All groups share one centre, and each spreads out both ways along 14 directions, with some noise.
In the rows, 128 means zero.
Known rows, each followed by its group:
[145 170 129 118 145  81 121 137 105 181 125 146 169 131 134 123 138]
Feb
[152 108 109 127 174  81 162  82 100  95 103 116 168 132 173 123 137]
puso
[168 159 130 137 130 108 115 163 110 128 116 131 119 111 118 173 138]
Mobik
[126  80  92  88 152 181 128 164 147 115 168 139 153 144 138 138  93]
puso
[ 95 119  85 129 130 137  91 177 170 119 146 141 164 168 144 125 156]
Feb
[155 153 136 127 174  97 223 124 112 155 117 165  93  98 127 117 105]
Feb
[118 108 141  82  74 122  99 116 135 123 117 165 129 141 113 142 129]
pilo
[147 126 127 115 127  85 119 120 148 105 190 120  42 134 143 104  78]
puso
[ 62 123 172 145  86 116  99 135 100 175 208  86  70 110  82 157 104]
Mobik
[ 93  81 137 124 142 118 161 124 173 122 135 172 122 140 104 116 151]
Mobik
[ 62 147  88  67  88 130 131 153 146  96 132 153 142 141 119 134 149]
Feb
[114 135 134  81 101 119 126 124 144 101 132 134 138 145  76 113 109]
pilo
[137 152 117 101 169 115 117 116 124 144 159 152 153  97 152 114 129]
pilo
[159 168  99 135 142  98  93 125 167 107 201  80 131 134 148 150 134]
Feb
[121 154 122 138 133 146 148 101 165  73 150  97  84 142 124 147  83]
pilo
[112 124 148  97 137 129 123 109 140 116 177 144 109 149 118 144  70]
puso
[156 154 141 106 130 113 115 152 132 145 151 102 107 153 142 169 170]
puso
[169  92 112 125 126 149 135 169 136 135 130  79 104 172 134 131 119]
Mobik
[131 149 133 111 124 132  81 122 125 131  92 114 134 134 114 134 127]
Feb
[ 62 128 108 102 134  67 162  96 121 141 166 129  87  93 153 102 158]
Mobik
[ 90 148 139 159 107  98 145 134 101  85  63 193 100 139 135 146  99]
Feb
[106 135 128 122 129 179 122 148 130 151 125  84 143 144 101 152 123]
pilo
[110 171 146 112 123  89 125  87 114  73 129 141 155 104 133 126 189]
pilo
[139 128 105  99  83 104 141 139 144 129 135 123 131 137 111 151 149]
Feb
[160 142 126 153 145 128 141 170 152 130 106 161 118 171 106 127  68]
Mobik
[ 81 130 141 118 140 180 116 181 113 161  83 115  61 126 112 117 130]
Feb
[ 99  98 163 145  90  92  92  89 152  91 134 158  90 161 130 149 106]
Feb
[138 140 109 162  89 252 155 138 131 159 127  95 109  82 134  99  99]
Mobik
[133 138 108 102 125 122 165 132 141 124 106 128 131 137  99  99 109]
Feb
[116 159 186  90  96 172  99  96 148 112 174 161  58 131 122  83  74]
puso
[ 93 183 119  84 152 114 165  96 188  85 115 106 113 160  91 149 131]
pilo
[ 95  69 119 157  61 117 120 117 109 123  45 103 162 156 110 116 155]
puso
[ 85 145 144  78 106 141 130 175  95 141 220 115  90 152 143 182 126]
puso
[136 123 117 144 188 141 148 142 150 136 209 125 108 110 140 171  94]
puso
[121 118 136  94 106  49 174 124 106  72 156 141 124 151 119  89 139]
pilo
[ 85 136 126 124 113  80 151  55 117 130  98 123 104  80 110  97 116]
Mobik
[121  84 115  93 104 129 146 136 103 140  99 138 138 102 124 114 174]
pilo
[130  95 119 125 155 160 123 110 125 125 128 139 104  73 156 126 142]
Feb
[161  93 128 141 140 168 117 123 167  87 124 190 135 114 139 114 113]
Mobik
[ 90 111  99 132 119  93 144 151 137 133 176 140 113 100 122  76 154]
Feb
[128 171  67  83 179 146 110 118 145 132 172 108 137  87 176 102 121]
pilo
[115 147 123 143  88 100  84  96 105 100  92  77 157 133 110 118 123]
Mobik
[119 149 114 123 105 146 102 108 137 131 100 119 146 145 152 148 128]
puso
[144 141 139 120 119 130 127 133 178  98 115 136 101 145  85 141 123]
puso
[119 107 112 131 123  77 172  99 154  92 126 107  82 124 104 154 121]
puso
[146 116 110 154 142 134 143 150 124  86 120 134 145 157 177 105 152]
puso
[125 170 153 130 138 132 139 122 134 103  61 172 116 149  96 157  80]
Feb
[132 136 141 145 166 165 116 154 106 150 151 130 147 124 154 157 129]
Feb
[184 158 133 138 134 109  84 131 149 130 138  94 111 124 119 144 135]
Mobik
[129 153 119 133 157 109 133 103 152  77 119 134 156 150 127 126 105]
Mobik
[103  90 183 163 158  99 140 132 100 107 171 153 109 141  94 183  71]
Mobik
[153 135 114  98 126 187 145 126 139 104 130  73 121 104  89 165 105]
puso
[146 123 104 116 146 144 145 137 113 137 131 114 131 117 164 127 136]
Mobik
[145 139 143 125 130 124 120 111 113 191  87 126 119 120  95 131  63]
Mobik
[105  93  70  81 122 156 116 136 147 152 124 135 135 138 131  69  52]
pilo
[188 161  86 125 128 111 156  98 104  86 104  47 104 145 204 156 127]
Mobik
[140 107 127 150  61 144 103 126 130  79  80 125 115 147 111 140  91]
pilo
[117 113 125 138  92 183 125 136 133 142 107 112 126 115 111 163 132]
puso
[164 154 103 145 134  91 132 137 132 121 136 131 147 115 144 148 140]
Feb
[132 138 156  80  87 167 131  80 131 114  99 122 103 131 131 136 145]
puso
[100 116 131 132  99  95 108  92 170  96  90 112 105 141 122 121 199]
pilo
[131 126 167 129  73 120 144 123  77  46 169 140 135 123 124 135 134]
pilo
[153 135 115 104 151 121 147 145 143  93 129 114 149 145 122 130 159]
pilo
[107 183 118 112 122  75 119  86 139 137 162 163 137  59  87  92  95]
Feb
[131 168 108 137  76 123 124 153 115 105  94 131 112 147 147 160 126]
Mobik
[159 122 131 112  74  80 127 101  89  82 119 143 104 105 172 143 169]
pilo
[143 109  84 150 113 144 113 131 168  85  82 122 140 141 132  77 127]
puso
[123 125 112 170 123 133 125 148 126 118 141  84 110 148 120  99  72]
pilo

New rows, each followed by its group:
[201 184 164  83 159 134  91 125 145  90 143  96 140 171 103 114 101]
puso
[128 112  70 136  85 105 118 104 131  85  55 100 139 133 135  98 114]
puso
[129 125 107 128 157  92 121 152 165  73 208  83  89 187 143 105  97]
Mobik
[141 118 104 122 188  59  89 119 100  91 120 162 184 146 171  90  96]
Mobik
[168 106 133 126 165  94 145 157 107 137 122  76 123 151 100 160 132]
Mobik
[135 174 146 106 107  80 152 130 138 131 112 131  71 150 100 168 121]
Feb
[152  96 153 137 144  96 149 137  94 197 158 113 116 121 135  98 148]
Feb
[132  73 118 118 110 147 163 117 145  87  74 155 128 120  93 133 117]
puso
[ 96 131 135 114 123 140 105 109 158  99 118 101 167 172  99 107 135]
pilo
[128 101  97 123 125 131 127 145 130 106 114 120 157 149 132 126 124]
puso
[138 167 148 161 165 130 129  76 126 104 110 115 174 105 100 138  99]
Mobik
[136  90 113 111 123 145 139  73 142 136 126  42 129 136 113 185 107]
puso
[110  83 111  97 106 149 142 142 130 108 144 144 138 162 137 110 103]
pilo
[ 82 143 120  98 147 114 137 171 117 134 161 145 137 139 138 116 172]
Feb
[171  99 153 114 177 158 146 157 124 119 177 154 126 151 168 136 136]
puso
[130 136 117 100 111 146 155 122 128  83  77 128 144 160 134 173 129]
pilo
[190 148 101  75 171 188 144 167 153 131 185 136 121 122 144 190  82]
pilo
[150 112 129  94 157  90 174 124 132 125 145 117  84 135 153 124 172]
Feb
[156 151 112  95 150 127 101 156 130  58 154 185 127 128 160 163  90]
Mobik
[117 111 147 157 147 102 107 106 141 111 164 125  91 163 162 116 108]
Feb
[105 175 133 127 143 157 129 126 163  96 158 115 141 153 124 114 136]
puso
[112 123 120 125 130  95 115  83 117 114 131 103 144 128 160 125 152]
Mobik
[104 157 127 130  91 139  72 101 142 114 114 141 136 146 125 131  71]
pilo
[156 147 104 119 139 121 100 130 189 116 102 176 111 108 116  94 123]
puso
[157 154 125  93 112 120 176 176 119  78 106 108 151 146  70 155 165]
Feb
[125 123  87 123 137 151 100 158 153  92 123 161 168 152 150  79 103]
puso
[128 159 135 134 107 118 132 107  95 218  73 147 116 155 167 161  79]
Mobik
[131  80 139 132 120  91 122 145 131 113 150 116 109 196 146 120 136]
puso
[154  86 155 146 133 135  97 107  82 111 120  74 155  87  85 141 126]
Mobik
[136 121 130 150 138 113 112 144  84 134 154 121 142  80 138 117 157]
Feb
[ 65 143 113  58 125 123 159 171 115 167 127 150 132  78  61 133 170]
Mobik
[101 158 111 144 122 132 118 130 155 111  72 158 125  90  94 141 148]
pilo
[126 152  85 159  97 104 109 198 160 108 126 144  85 131 124 119 142]
puso
[158 149 116 146 142  93  93  97 188  94  57 147 142 185 148 155 121]
pilo
[ 96 155 102  86 105 125 111 122 136  74 144 138 134 121 141 140 138]
Mobik
[133 142 115 144 111 105 140 133 138 101  88 160 119 124 117 148 118]
Feb
[ 84 124 102  79 111  96 133 121 131 117 125 105 137 134 125 127 181]
Mobik
[120 158 144 104 132 112  62 118 144 148 172  90 107  87  85 124 145]
Feb
[158 128 138 126 165 151 142 121 153 118 126 153 136 119 121 148 128]
puso
[111 170 119 158 140 172 109 105 115  93  79 125 191 139 138 141  83]
pilo
[131 148 108 133 171 146 113 111 168 145 119 134 125 139 128 135  60]
pilo
[170 147 125 166 172  94 133  90 203  78 114 123 114 134 103  91 111]
puso
[117 128 139 159 112 119 163 132 127 131 134 130  77 122 126 152 122]
Mobik
[130 132 126 107 149  93 120 122 141 160 129 124 113 196 150 132  74]
Mobik
[148  62 121  84 104 151 134  90 166  97 107 133  93 160 146 121 107]
puso
[144 126 145 160 162 196 151 124 177 170 144  94 144 127  79 103 113]
Mobik
[135 197 138 119 205 108 107  94 169  99 137 125 192 127 109 113 154]
pilo
[107 149  96 152 105 102 107 100 131 143  77 160 140 113 152 157 112]
puso
[124 119 133 155 111  54 116 104 105 114 115 159 123 129 157  93 129]
pilo
[ 96  74 128 122 146 155 150 137 182 147 177 108 123 171 119 103 153]
Mobik
[ 85 114 106  86 111 123 146 124  53  91  90 146 160  56 110 128 129]
Mobik
[ 59 143  94 135 117 186  98 130 144 114 121 146 150 116 139 115 100]
pilo
[138 106 155 111 127 127 161  93  83 134 143 113 113 115 184 169 177]
pilo
[152 104 116 158 127 169 136 144 141 145 120  89 123 111 133 147 170]
puso
[ 68 144 117 129 117 105 147 130 106  41 141 148 173  95 113  60 181]
pilo
